The first 10 rows are patterns. Each new row is the sum of 3 different patterns, raised or lowered, with some noise. Before adding, each is slid sideways (what falls off one end comes back at the other) and multiplied by a number that may be negative. Names go in the order of the patterns.
Some rows, each with the names of its patterns after it:
[-29   8   0   0  30  13  12   0  -5  -5  -2 -31  -3   7   6   0   5  -2
  16  -1  -4 -12   3  18 -24  18   4   1] | (1)
[  1   6   4   6  -2 -17   4   3   1 -16 -10   0  -8   1   0  -3 -31  30
   1   5  -4  -1  11   0  -1  -3  14  15] | (4)
[ -5   5  -4   9 -13   3   6  -7   3   1  -4  -4  -1  16  15   0  19   3
  18   0  -6  -7   9 -10 -13  -7   1 -10] | (2)
[ -2   0 -10  24  -4   3  -4   6  -1  10  -1   0   1  -3 -12  12 -12  -8
   2  -5 -16  -1 -12  -6 -11  25  16  -6] | (7)
[ -1  -4  -2   4   4   6   2 -14  -4  11   1  -5 -13  -9  11   6   7   5
  -8  -7  -7  -8  -1  -2  -6  -4 -16  -2] | (6)
[  0 -11 -27  -6  31   0   0  -1   2  -8   2 -10  -7  -4   2 -10  24 -17
   8  31   1   4   0 -31  16   2  -8  -5] | (8)
[ -6   6  -4  -5   7 -11   1   7 -12  -7  -6   1   9   0   6  -8 -21   0
   5  -6  -2  10  16  -3  15   3   6 -13] | (9)
[  3   0  11  -1  -2  -4 -13   3  -1   8   7  -4 -15   0   6 -22  -5 -14
  16 -14 -31   0  -9  -8  -5   3   9 -19] | (5)
[  4   6   6  -6   9   0 -14 -14  -6  -3 -10  22   6  -6  16   6  -1   9
   2   3   6   4   4  -2  28  -9  -9  22] | (0)
[-15  -3 -15   0   0  -8   1   1 -24   1  -1 -15  -2 -16 -15 -13  22  -4
  16   9  -5 -15   1   4 -19  -2   0  -6] | (3)

New rows, each followed by the names of its patterns:
[-25  18  18   1  10   2  14  23  29  20   5 -20   0  -7  -4 -11  13   3
  14  -7   9  15   8   9  27  18  15  11] | (2) (6) (9)
[ 22  -3  -6  23  18  -9   1  15   8   5 -17 -13 -11   4 -14  15  -2  -4
   6  -6  10   5  -6   0  -1   1  10  -7] | (6) (0) (3)
[-25 -14   3  -2  -9 -20  -3   8   8  -4 -17  17 -11  -1 -15   6  26  -3
  -4   1  13  -8 -14  11  -4   2 -10  19] | (4) (9) (5)
[ 15  20  14  15  31   5  12  10   1  -3 -10   8   8  -8  20   9   2  28
   6  17   3  31   1  22   9 -20   3 -14] | (1) (9) (5)
[ 10  22  16  -5   3  10   2  -1 -14  -7  -7  17  16   5  23  -2  23  15
  13   8  18  19   8   5  32   3   4  23] | (4) (6) (0)
[45 40  6 26 27  7 17 20 -1 22  7 31 26 28  5 11 30  5 17  5 31 12 29 11
 -6 42 -6 14] | (1) (4) (3)
[ 20   7  13  -4  10  38  18  34  26  18 -12   1 -12   8   5   5   0  -9
  12   6   8   9  25   6  27  13 -10  12] | (2) (6) (3)
[16 23  4 22 37 -1  1 24  2 -6  3 -1  5  3 -1 18  8  6 -3 21 12 -4 -3  1
  2 14 -4  7] | (2) (9) (0)
[ 20   9  13  15  -4   6  36  -9  -3  30 -19   0  11  24  -7   0  12 -49
   4  11 -15  14  -1   6  44  -2   6  17] | (1) (2) (0)
[ 5 -8 10 46 21 30 18  9 -6  2 25 -2 16 17 20  9 13  8 28 13 16 16 14  3
 16 13  3 17] | (6) (9) (3)
[ -3 -16   1 -22  -6  10 -13 -13   0  -9 -14  -3 -33  -1  -6  -8 -16   6
  12  15  14  -7   9   0  -8   9   5  -9] | (4) (7) (8)
[-23   0 -22  -4 -41   3 -18   0 -28 -18   4 -16 -43 -30 -12 -22 -24  -2
   7  -8 -11 -36 -10  22 -10 -24 -16  -5] | (4) (2) (7)
[-20 -13  -1 -22  13  25 -20  -2   3 -24   2  17  -3 -18   8 -18 -15  -9
  13   2  -4  -5   3  -9  12 -34 -29   3] | (2) (8) (0)
[ 11  -1  14  -2  19   8  13  11  -9   4  11  15  11  -4   8   2   7  -5
   7  28  20  11  17   8  -1 -16  -6  18] | (6) (9) (5)
[ 36  10  28  22  16   9  22  17 -11  13  14  -4  29  23 -18  21  15  -4
   8  14 -19  28  22  19  23   3 -10   5] | (9) (0) (3)
[25  0 14  3  7 30 16 13 17 28 23 28 26 20  6 14  8 35  0  0 17 19  6 22
 13  8 -6 27] | (2) (7) (6)
[-16 -23 -14 -26 -24 -31 -28 -30 -20 -27   3 -41 -28  12  -3 -23 -21 -42
  20 -13 -15 -16 -14 -37 -45   0 -11 -22] | (4) (8) (9)
[ 37  11  46  34  27  15   4  23  50   2   7  17  15  20  50   0 -11  21
  -9  11  12  18  16  13  10  -5  11  29] | (4) (2) (3)
[ 11   5  10  -8   8 -19  22   9  22   8  -2   8 -13 -12 -11   1   6   2
   0  28 -12   7   6  10   5   7 -19   4] | (1) (5) (3)
[ 25  10  -6   3  10   3  -1   8  -4   4  17  12   2   7 -19  26  10 -13
 -20  -6 -14  15  -7  11   9   7  12  10] | (6) (8) (3)
[  2   9  14 -13   2  23  11  -7  12  -4   1  12   4  -2  -4  10  -6   8
 -14  19  45   5   3  32  17  -1   3  23] | (4) (5) (0)
[ 20 -14   0  18  13  -6   3 -15  26   5  -3   4 -12 -24 -22   9  -2  -8
   5   6  -3 -16   5 -15   3 -17 -19   0] | (4) (8) (9)
[  9   7  26   8  38  -5  52  26  14  50  16  27  28 -25  42  18   7  -8
   0   8 -18  18  32  25   9   2  22  24] | (8) (9) (5)
[-34 -29   0 -20 -33 -34 -13 -28 -14   3  -7 -55 -25  -7 -27 -12 -11 -23
  -6 -26  -9 -11   7 -31  -3 -32 -59 -16] | (8) (5) (0)
[ -4 -24  -8 -32 -21 -12 -16 -27  -9 -35 -16 -18 -17 -23 -16 -28 -31 -27
  -2 -20  -7 -25 -16 -19 -30 -25 -25 -12] | (8) (9) (5)
[-23 -35 -28 -23 -16 -35 -26 -18 -21 -17 -34 -28  -1 -17 -13   2 -42 -10
 -36 -29  -4 -23  -8 -33 -12   1 -15 -25] | (1) (7) (8)
[26 32 16 22 21 23 53 14 37 25 31 10 19 40  9  9 35  4 30 20  0 21 10  4
 19  7 19  1] | (7) (9) (0)
[ 28  31  30  -4 -13  22  30  -5   5  38  30  12  -2  14  60  25  20  31
  21  -6  12  57 -21  17 -13   8   8  34] | (4) (5) (3)
[ -8  13  34  12  17   4  14  15  11  -6  12   3  15   4  37   2  14  39
  24  21  -3 -24  25   4   8   5  15   7] | (6) (8) (5)
[ -4  33   0  -6 -28  11  19  -8   7  -6  -7 -22  12 -19 -14 -14  -8  -3
  -9  -3  -7 -10  -8 -28 -18 -22  -7  -1] | (4) (6) (5)
[ -4  -4  -7   2  20 -29  -2  -4 -14  -3   0  11   4 -38  -4  -6  15  15
  -2  -9  12  -2  24  -7   3 -23  13  -5] | (7) (8) (9)
[  4 -16 -12 -45 -35 -13  -7   7   6 -14  11   7 -11  -9  -5  16   1 -44
   0   8  -7   3  -4   8  -3  14  -2  23] | (1) (7) (8)
[12 -2 45 -4 23 61 14 20 27 -2  3  4  0 -8 11  5  2  9 42 17 15 10 31  6
 17 15 10 19] | (8) (9) (3)
[  0   8  36  21  11  23  24  32  24  23  19  22  25   3   3  19  17   7
  13  26  10  12   5   1 -15  38  19  43] | (4) (8) (0)
[13 10  4 22 14 40 25 15 25 24  7 26 19  5 16 13 11 16 -1 12 12 21  9 16
  6 13 10 27] | (2) (7) (9)
[-14  -9 -21 -33 -31  -4 -25  -8 -16 -31 -23  -7 -32 -15  -9 -25 -24 -29
 -23 -10 -26 -21 -16 -23 -30 -32 -47  -8] | (6) (8) (9)
[ 13  -3  40   9  28  36  31  -4   2   9  34   1   7  15  26  18  17 -12
  26  21   8  10   8  11  20 -19  63  27] | (1) (7) (8)
[ 30 -15  10   6  -3  15  -7   5  33  24  -3  -6  21   4   9   1  23  25
  24   6  -1  38   4   8  31  26   4  22] | (1) (4) (3)
[  8  -1   6  14  19 -27  12 -17  -7   9  24   0  13  25  19 -16 -22  14
  18  14   6 -30   4  11  12  20   8 -13] | (7) (6) (3)
[  8  16  12 -18  15   8   6  17  17  27  -7  43  14  22  13  19  27  25
  11  33  14  20  17  14   4   1   9  11] | (4) (2) (9)
[ 10   3  -2   6   2   4  -5 -14  22   9 -10   9   3   2   7 -10  15   2
  -1  21   5  26  -1 -16  19  -1   9  13] | (8) (9) (5)
[  2  15   9  -5 -14  51   6 -13  18  -1   8  13  -1  -2  -4  16   5  38
   8   3  17   8  24  17  15  21  11  -7] | (9) (5) (0)
[  3  -8 -12   4  11   8  -9  -5  -3  -6  -6   7 -12   2 -14   9  -4  -8
 -12  -6  -1 -25 -24  -3 -26 -10 -16 -11] | (4) (2) (9)
[ 11 -19  -1   8  10  -6   0  13   0   9  17  12  11   5   7  -4   7  21
  -2  16  12   2 -11   2   1   2  19  28] | (1) (6) (9)
[ 23  27  21  -8   8   8   9   4  13  13  12   5  12   5   0   6 -26   6
  36 -16 -12   3   3  16   8 -11  10   7] | (7) (6) (0)
[ -1  25  15  20   1 -21  56 -16 -19   7  25  -3  26   1 -21   2  -7   3
  17  33  18  -1   6  -8  -4   5  17   5] | (1) (8) (5)
[ -3  -9 -26   1 -15 -10   9  -9  -7   0 -28 -26 -31 -46 -23  -3  -7 -23
  11 -23  12 -24 -13   1 -11   4 -34   3] | (1) (2) (5)
[  5  -2   2  15  19  -3  16 -14 -28   8  22 -18  -3  14  27  -7  -6  17
   5   0  -3  10  11 -15  11  13  14   8] | (9) (5) (3)
[ -1  -7  -5  21   0   5 -11  -6  -9  28   5   7 -15  13   4  22  15   9
   2   1  -7   1 -14  -7 -10  -1 -20  10] | (2) (7) (9)
[-40 -14 -12 -37  -3  -7 -10 -29 -21 -25 -10 -55 -28 -17 -16 -23 -16  -3
  -4 -25 -18 -16 -20  -2 -36  -5 -14 -14] | (1) (2) (0)
[ -6  13  13  -6 -29 -20   0 -22 -24 -19 -30  -8   2  -7  -6  -5 -10  -4
 -13 -20  -3 -14 -19 -28 -13 -21 -24  16] | (2) (6) (3)
[-37  -2  -9  -3  -1  -7  -5  20 -19  -5 -13  -2  18 -14  13  -1 -12 -21
 -13 -21  -2  26  17   9 -11  -4  -8 -11] | (1) (7) (9)
[-36  -2  13 -13   4 -16  -3 -29 -19 -17 -21  -7   8 -28  20 -18   0   7
 -21 -14   4 -45  -4 -22 -34 -24 -12 -23] | (2) (8) (9)
[ 8 25 31 13 30 13 38 17 25 31 27 22 23 47 -4 29 40 46  6 30 13 31 25 12
  3 26 19  4] | (4) (2) (3)
[  9  13 -28  -6 -19  15  13  -4   1 -17   4   8  -1   3  -4 -22   7 -18
  -4  -3 -13 -34  -3  -8  -6 -19   1 -46] | (4) (7) (0)
[ -8   1  -8   3 -15 -33 -17  -9 -48 -27 -16   0  -4 -24 -36 -21 -23 -16
 -15 -17 -34  -9  -7  -9 -24   8 -35 -16] | (1) (7) (5)
[ -3  11 -22  -4 -32   3  -9 -35 -11 -11 -20  -8   4 -10 -25  -5   1  15
 -12  -2  -9 -33  -5  -6  -9   5   9   4] | (6) (9) (5)
[ 42   4  17  15  40  11  45  16  14  44  17  28  20 -11  33  39  25  15
   9   9  -4  26  50  13  17  21  17  10] | (1) (6) (8)
[  7   0 -14   0   7 -24 -10  -9 -14 -20  22   9  24  25   8   2  29  23
  -3  -9  -5   1  -3  -5  11 -20   6   0] | (2) (7) (3)
[ -2  -6  -7 -51 -22 -13 -33 -18  -8 -44 -59  13 -23 -16 -19 -32 -29 -11
  -6 -43  -6 -15 -21  -8 -22  -9   1 -28] | (4) (7) (0)
[ 13  12  26  -4   3   3  -9 -18  28 -15  10  -7  11   7  25 -22  24   9
 -17  -7  18  -1  16  -3  -7   6   1 -10] | (2) (7) (8)
[-13 -15   9   0 -21 -14   3 -18  16 -20  -8   6   6 -20  -6 -24 -12  -4
 -14 -26   3 -24 -23   6  -9 -16  -1 -19] | (7) (6) (0)
[-31 -34 -27 -24  -6 -13 -10  -5  -8 -22 -27 -16   4 -13 -24 -12 -22  16
 -27 -10  19 -23 -15 -15 -23 -14 -25 -19] | (6) (5) (0)
[26 28 -3 16 21  7 17 25 33 26  6 33 13 30 28 22 16 23 14  8  4 15  8 20
 31  8 26 11] | (2) (6) (9)
[ 34  33  14  10  34  18  30  30   6  35  17  32  18  10  20   5  41   0
   6 -12   0  15  13  28  34  -4   6   5] | (4) (7) (5)
[  9  12   5  24  23   3   6  19  14  -4  40  14  21  -3  33   5   6  33
  25  37  23 -10   2   1   0  15  29  20] | (1) (7) (6)
[ -9  19  -1  23   8 -18  14  -5  -1  18  16  26 -10   7  27  27  11  13
  30  20  17  30  27  26   8  17   2  20] | (4) (9) (5)
[-26  -6   4  -9  -6  15 -10 -21   9  21 -35  -9 -24 -12  14  -7 -10 -24
  19 -33 -12  -9  11 -17 -15 -16 -14 -29] | (1) (4) (7)
[ 20  26  10  14  -2  33  23   8  26  21  24  23  35 -21  10  28  33  12
  -8  13  31  18   2  13  -2   3   4  11] | (4) (6) (9)
[-22  -9 -11  45  11 -21  11   6   0  29   1  18   1  18   5  18   4  17
  14   3   7  16   1   5   5  -5  -5  12] | (7) (6) (5)
[-15 -36  13 -24  -7 -14   6 -11  -2 -10 -36 -23 -25 -11  -3  19 -53   1
 -15 -31 -21 -39 -18  -5 -19 -32 -15   6] | (1) (4) (2)
[ 12  11  38  -2  14  13  20  22   0  48   7   8   2  56  -6  -8   7 -22
  20 -15 -15  19  12   1  27  19  15 -11] | (1) (4) (5)
[ 23 -16 -14  17  -4   1   5  -9 -17  29 -10   1  -9  -4   8  15   2 -15
  14  16 -12   9  -4   7   6 -10   1   7] | (4) (2) (0)
[-34 -18  -3 -22  -8 -11  -7  -9   2  -5  18  -4  -6 -38   3 -16 -19 -18
 -10 -14  -7   5  -4  -7 -22 -24  11 -36] | (2) (8) (5)
